The rows of a group lie close to one hidden flat surface of 14 dimensions, which may be shifted away from zero. Surfaces can cross.
Known rows, each followed by its group:
[-10 -19  -3  31 -18 -19   5  29  -8   6  19 -11 -27  48 -14 -12 -39  10
 -24 -21] => (2)
[  5 -30  14  17   0  -5   1  -2  -2  -5  22 -11   4 -11 -10 -40 -15   9
 -11  22] => (2)
[ 10  -3  -2 -34  10  27  -9 -12 -27   7   8  11  38 -17  -4  -9   1 -10
  -4  -2] => (3)
[-45  -9 -32  -7  20  17  22  -7 -25  20   4  -7  -7  47 -29 -26 -23  23
  24 -11] => (2)
[-22 -11  25   1 -12  32  46   1  -8  -3 -16  -4   1 -26   8  -7  15   1
   6 -14] => (2)
[ 12   5  22   0  18   5   0 -43 -60  10   2  10 -30 -12  11 -14   9 -36
 -15  14] => (1)
[  0  10  -3 -16   2 -33  -6  20   9   4 -10  -5 -11   9  -6 -19  31 -17
  25 -13] => (3)
[-43 -18  19  59 -40  30  19 -15   2   2 -10   0   6 -30 -17  22  50   0
 -32  49] => (1)
[ 25 -10  33   4  -2 -30   8  -9 -40  17   7   3  -7 -17  44 -39 -30  10
   9  16] => (1)
[ -8   5   4   6  -7 -19  -8  19  16  10 -49  -7  33 -22  -4  -3   0  -5
   3  -3] => (0)
[  6 -29 -28  14 -13  14 -16  45  13 -31 -16  19   1  47 -18   2 -14 -32
 -38 -49] => (2)
[  3 -13 -23 -18  -4  20  -1 -12  21   6   9 -16  24  18   0  16  -7  43
  -7  23] => (0)
[-24  12  -1  30  -5  -3  -6  45  56  -2   8  19  18  -6 -14   3 -17  -5
   9 -31] => (3)
[ -6  19  10  29 -35 -15  19  36  54  25  -1 -14 -51  48 -20  14 -11   7
   4   0] => (3)
[-38  18 -13  17   0  20  15   1  -4  15  12  12 -36   6  -2  20  -1 -13
  21  -7] => (1)
[ 41   6 -33 -28 -11  -8  15 -41 -92 -19  28 -46 -15   1 -49  31  -1 -19
   8  -7] => (3)
[  5   3 -12  -9  -5  11 -13   8  24   5 -28  27  -8  30  43  16 -11  -5
 -20 -28] => (2)
[ -5 -28  -5   0  -8 -13  -2   7   5   5  59  13 -29  -3  -1 -42 -18   1
   8  23] => (0)
[-40  -9 -25  35  -8   7  30 -21   2   4  -2  -5  -9 -27 -11   8 -28  17
   4  -7] => (1)
[ 26   8   4 -31  16 -18  -8  -1 -16  29  12   3  -7  22  21  -8 -19  14
  -9  14] => (3)
[  3 -10  18   0  48 -22  -9  15   3 -23 -14   9  12 -19  35 -33 -22  11
   3 -22] => (3)
[ 13 -19  23   0  -6 -12   0  14  -4   6   4  -9 -14  20   8 -49 -18  -3
  -7  -4] => (1)
[-37  -6   9   0  22 -36  66  20   8 -11  16  13 -45 -32  22  -1 -25  30
  36 -32] => (1)
[ 25  -2  -6   9 -27  22 -29 -16  -8 -26  -8  33  17  48   2 -36 -51 -15
  27  -4] => (3)
[  3  -8  40  29 -48  -4  36 -15   8  -7  -6 -35 -19 -10  22  27  26  21
 -46 -16] => (2)
[-32  18   6  20 -14  -2   8  -6  -4  13 -20 -17  29 -41 -16  39  16   9
   4   1] => (0)
[ 10  10   6  11  -3  26  25 -18   7 -26  -9 -11 -39  40 -22  10  -7  -6
   8 -12] => (3)
[ -2  45  29  10 -26 -10  10   4 -36  70  44  26 -29  42  24 -23 -36  16
  60  38] => (2)
[-23  28   0   2  -4 -12  35   9 -18   4 -27  -9  -4 -13   0  30   7  -4
  30 -46] => (2)
[ 29  11  24 -53  18  34  25 -14 -48  30  27  -1 -28  24 -17   2  14 -23
 -26  -2] => (3)
[ 29  13  -9   5 -11 -33  21 -24  15  13  18  -5  17   6   2  -1 -12  25
  19 -35] => (2)
[-27 -29  -6  15  11   5  17 -31   4 -11 -29 -19  24 -47  15 -34   6  22
  23   2] => (1)
[ 11 -12  33 -40  -4   4  34  17  55  38  -5  -9 -33   0 -15 -36  13 -15
 -32  13] => (0)
[ 22  16 -41 -17  41   7 -51  -4 -38  -2   1   2   5  23  31  -6 -17 -14
  19 -34] => (1)
[ 29   0  12 -30  19  10   0   0   2   8 -15  -1 -36  41   6  11  -5 -16
 -45   1] => (0)
[-16  18 -10   8  15  15 -16 -14  -8  19   1  -3  -5   8  -1 -10   8 -13
  16  -4] => (1)
[-14  38  23   8  15 -21 -19  -4   3  -5  -4   2 -14  13  -3  21 -43   3
 -30 -26] => (3)
[-20  -8   7  40 -30 -23 -20  -3   9 -21   6  -8 -11 -26   8 -14 -43  10
  -8  24] => (3)
[  6  -9  -5 -36  36 -32  -4  27 -17  -2   4   2 -27   8  16 -17 -26   2
   4  -4] => (0)
[  4  10  29  40 -15  -3  -8 -22  -1 -44  -3   3 -39  -2   2   0   1 -29
 -16 -11] => (0)
[ 27 -18  -7  26  -5  13  17 -34   9  -6  -5 -58  -3  30 -60   3 -26  14
 -50   1] => (0)
[-31  33   1  26   5  -9 -15 -15 -30  19   4   8  -3   1  49  34   6  25
  13  -2] => (2)
[-13 -24  -2 -15  -5  -2  17  11  22 -42  18  14 -57 -15  15   8   3  -5
  -8  31] => (1)
[  1   2 -22 -22 -40  14  20 -24  20 -28  -3 -38 -34 -16 -12  -1 -20  -6
  36 -13] => (1)
[-50  16   2 -33   5  -6 -17  17  10   4 -26  18 -24 -13 -30 -18  10 -44
  12  23] => (0)
[-18 -39 -36  25  32  32 -12   3 -11 -20  45  23  29   6   1 -29 -15  15
  -2  -5] => (2)
[  4  13  29 -20  11  -5   5  13 -40  29 -21  11  -3 -12  25  17 -15 -17
 -26   5] => (0)
[ -6 -10  11   4  16   5  -8   6  -5   3   7 -21 -18  20 -44 -14  -3  -8
 -31  25] => (2)
[ 15 -22 -20  20  15 -25 -15   7  -6 -24  13  -7   4 -16 -15  -8  -8 -13
 -13 -13] => (0)
[-17 -14 -33 -12  15 -10  -7  30  -4 -41 -33   1 -10  28   8   6   1  -2
   7 -44] => (2)
[ 10 -23  30  31 -31  20   5 -14 -12  23  10  59  16  25  -6 -46 -19 -13
 -15  32] => (1)
[-18 -20   0   7   2 -17 -22  -4  15  -7  -5   8 -37  21 -19 -84 -39 -23
  21  31] => (0)
[ 13 -13  -2  32 -19  -5 -47   9   2  -9  -1 -65  -8  -6   7 -22   5  -8
 -20  21] => (1)
[  4   5  30 -42  -8 -18  13  44  18 -11  -8  29 -27  30  -1  10  -5  -3
   3  15] => (1)
[  6  13 -26  19   0 -26 -16 -23   0  30  -7  20  -1   6   5   3 -40  -7
  -2  -8] => (2)
[  5 -23 -25 -36  32 -21 -19  17   4 -21  -8   5   2  -1  18 -16   5   1
  17  -8] => (0)
[ 25  24  -6   2  16 -23 -32 -16 -19   7  51  29  12   8  24  27  44   5
 -30 -24] => (3)
[  2  13 -15 -11  18 -18  -2  19 -16  -5  38  -8 -23 -19 -16  30  13 -12
 -10 -22] => (3)
[-10 -15  -9 -15 -17   2  15   2  22  13  14 -30  24 -45 -24 -19  -7  14
  15  15] => (3)
[ 16  -4  -5  -9  -8  25  -1   2  -6 -20 -11 -12   4  17 -10  14 -31   2
  -4   5] => (3)
[ 16   7   1  25 -10  -9   1  21  37  22 -25 -16 -43  31  -4  17  26 -18
 -31  -4] => (0)
[ 19  23  -1  -2 -29   5 -20  15  14 -45  -4  22   9  17  47  72   7  12
 -12 -14] => (0)
[ 15  32  19  22 -20 -17 -13  15   8  35 -33  12  24  23 -33 -12 -19 -29
   9 -23] => (2)
[  6   0  24  -1 -37   5 -21 -16   8  -3   4  17  -9   3   5 -39  -8 -16
  19  55] => (1)

New rows, each followed by its group:
[  7 -29  -3  -8 -20   8  20  57 -20 -12 -42 -10  -6  39  -1  22  -2  -7
 -32 -28] => (1)
[ 13  11 -13  -5  -3 -16 -30  -3  12 -37   3   2  12  -3 -26  19  14 -18
   4   5] => (1)
[-39   7 -13  36  -4  12   7  -9  -6  -3  14  -7 -34 -30  21   2   8  -2
  28   9] => (1)
[ -8  17  15 -20  -1  20 -11  -9   9  29 -15   4 -19  18 -33   8 -32 -18
 -46  28] => (0)
[  5 -34  -9   6   9   7  40  10 -17  -8  -6 -26  17  -1  11   8  12  28
 -22 -58] => (1)
[  5  -4 -12 -11   8  26  -3 -42   6   7 -13  59  28  29 -37   9 -20 -11
 -38  24] => (1)
[ 41  12  25 -35  -9 -27 -14  38  29   3   4 -11 -37  29  -3  17   7 -14
 -27  23] => (2)
[  0 -18  -6   3 -17  16  10  -8  -6  -9 -22 -38 -48  47 -25  -8   8  -8
 -14  27] => (0)
[-22 -25 -11  -6  30 -24 -12 -10 -32 -10  29 -16 -62   9  33 -30 -27  26
  -6  48] => (2)
[ -2  14   8  28  -3 -10 -29  23 -13  13 -33  -9  13  21 -69   5  -7 -40
 -19   9] => (2)
[ 15  25  13 -46  39 -42 -19 -10  16   4  13  -3 -21 -13  12  37 -11  24
 -26  42] => (1)
[ 19  25  31 -16  -1 -12  14 -24  16  27  29  11  19 -14  31  14   8  32
  13  23] => (1)
[-19  -2  -8  28   8  13  10 -31 -24   4   7   8 -15  12   1 -14   3  -5
  -9 -32] => (2)
[ 29  12 -15   7   2   2 -11  25   1   4 -10   7  26  46   3  26  -2  11
   7 -18] => (3)
[ -3 -28  20 -27 -27   7  27   5  -7   9 -16 -12   9 -10  18 -36  18  15
  24  23] => (0)
[ 22  22   3   4 -23   7  -8 -18  -8   8  23  13   1  19   1  24  35  -1
   3   9] => (2)
[  7 -39  -5  11 -14   0  -1  26 -20 -21 -21   0  -9  22 -10   8  -7 -21
 -49   5] => (1)
[ 16 -21  -1 -21  -8  -6  -6  14 -23  15   8  16  15  19   6 -42 -27  -5
   9  11] => (0)
[ 28 -40  -8 -18  14  -7  13  13   8  -6   1  19  38  19  28 -41 -42  30
   2 -30] => (1)
[-23  21  18  10 -40  19   8  -1 -22  34 -25 -19  28  21 -21   8   4  19
  22  28] => (2)
[-10  -8 -33  -8  17  -2 -22 -15   6 -48 -18 -11   2 -11   4   4   7   4
  24   4] => (3)
[ 14  -7 -24  -1  16 -13  -4  19  -1 -25  -8 -14  -7  18   0   5   1   3
  30 -13] => (3)
[  7 -25  -7 -56 -11  25  64 -10  35  -7 -48 -13  -9 -23   6  12   8   7
 -12 -24] => (2)
[-11 -11 -17  -5  21  -9  -7   0   3 -15 -20  10  15  -8   5   1 -17  10
  10  -1] => (1)
[ 19 -23   0  67 -21  16   1  -1  -5  -9  45  -1  47   1 -12 -34  29  -4
  -7 -38] => (1)
[  6 -13 -32 -21   4  14 -14  -1  11  -7  -8  27  28   4  30   0  -8   9
  15  10] => (2)
[-43  33 -42 -28  71   3 -35  15   9  12 -46 -26  16  -6  22  21  10  18
  40 -22] => (1)
[ -5   7 -20 -14  17  -2 -14  -1   0   3  15   7 -26  41  28   8 -14  23
   9  23] => (0)
[-29  -7  38   2  -6   6  23 -17  12   3  -7  28 -10 -22  -4  -7  20   6
 -15  44] => (1)
[  0 -17   1  12 -31 -25 -12  29  27 -38   4  -7  -2 -16  27   8 -12  20
   7  11] => (0)
[-19  12   7 -30  11 -21  -7 -14  27  33 -41 -22  23 -14 -12 -34   9  12
  22  12] => (3)
[-38  20 -37  -3  18  -4   5   1  23   7 -47 -40  -6   2 -36  21 -23   2
  11 -24] => (1)
[ -8  20  12 -14  12  20   9 -44  42 -23  19   6  -2 -18   4   5  25  17
  -5 -13] => (0)
[-20  13 -61   0  33 -13 -42   7  51  25  18  27  -2  48  17  -4  -5  30
  40  23] => (0)
[-15  44  53 -11  56 -23 -24  49  21  10   7  -9   4  12  36 -10  16  26
  11 -24] => (2)
[ 21 -11   8  -6 -38  23   8  24   6   9 -28  -7  52  36  -2   5  12   8
 -14 -20] => (1)
[ 13 -23 -47  11  -2  19   6  -5  -4  -9  28 -19  32 -19 -21  14   4  18
  18  12] => (3)
[  0 -42 -50  48  21  -3 -30  10 -31 -17  11 -28 -22  15 -11  -5 -44 -20
 -54 -20] => (1)
[-17  22  21 -15  -6  23   9 -32 -18  23 -14   3  15   9 -25  -2 -30  10
  -6  12] => (0)
[ 14  -8 -11  -7 -40   8  -6 -15   5 -15  50  12 -22   7  -9 -21 -18  -8
   9   5] => (3)
[  2  -5 -10   3  49  -7 -38  35  -1 -11  10  -7  28  15 -43 -22  -6 -14
  -1  14] => (2)
[  1 -19  62 -19 -16   1  28  -7  15  12 -37   4  15  -2  -8 -46  26   2
  -7  24] => (1)
[ 14   5  -4   3 -15  25  -7 -34   2  21  12  18  -3  -4  12  31   8  -1
 -29  48] => (2)
[ 20  19  -7  35   2 -12 -16 -21   6  -3  28  12   1  35   7  22 -15  20
  -8 -13] => (3)
[-10  21  17  -1  -1   6 -32 -29   2  10  -7  23   9   9   8  -9  -6 -11
 -23  10] => (3)
[ 18 -19  19 -24   1  45  10 -28  -2  -1 -38  -8  -7   4  47   5  33   7
 -31  33] => (0)
[  6  -9  12 -18   5  -8  -4  34  36 -10  17  11 -17  -5  41  -5  49   6
  -4  -6] => (3)
[  8 -16  -4   5  -4   4 -18  16 -15 -14   6  46   0  27   1 -22 -19 -27
  -5   6] => (1)
[  4 -23  -3  54  -7 -13 -13  15   2  -1  14 -17  58 -16  14 -18  11  30
   1 -20] => (1)
[ -6  -8 -12 -18   1  -3   9  -6   1  -9 -10 -45  -1  15 -25  22 -25  28
 -22  11] => (0)
[-30  25  19  10 -29  29  27 -22 -37  13  29  -1 -41  12 -14  24  35 -11
  -3  22] => (0)
[  5 -15  14 -16   9   7  11 -23  -6 -21  25  -6 -39  11   5 -31  -8   6
  -8   3] => (0)
[-15  -8   1  30  20   6 -10  46 -14 -42  19 -21  44 -23  -6  18  22  19
   8 -23] => (2)
[  8  -4 -24  25  23 -13 -10 -32 -30 -12   2  15  56 -29  -1  14  -9  11
  -4 -21] => (1)
[ 15 -26  31 -22 -15  -6  -2  35  13 -13   5 -23 -19   7   3 -22  -2   4
  -8  49] => (2)
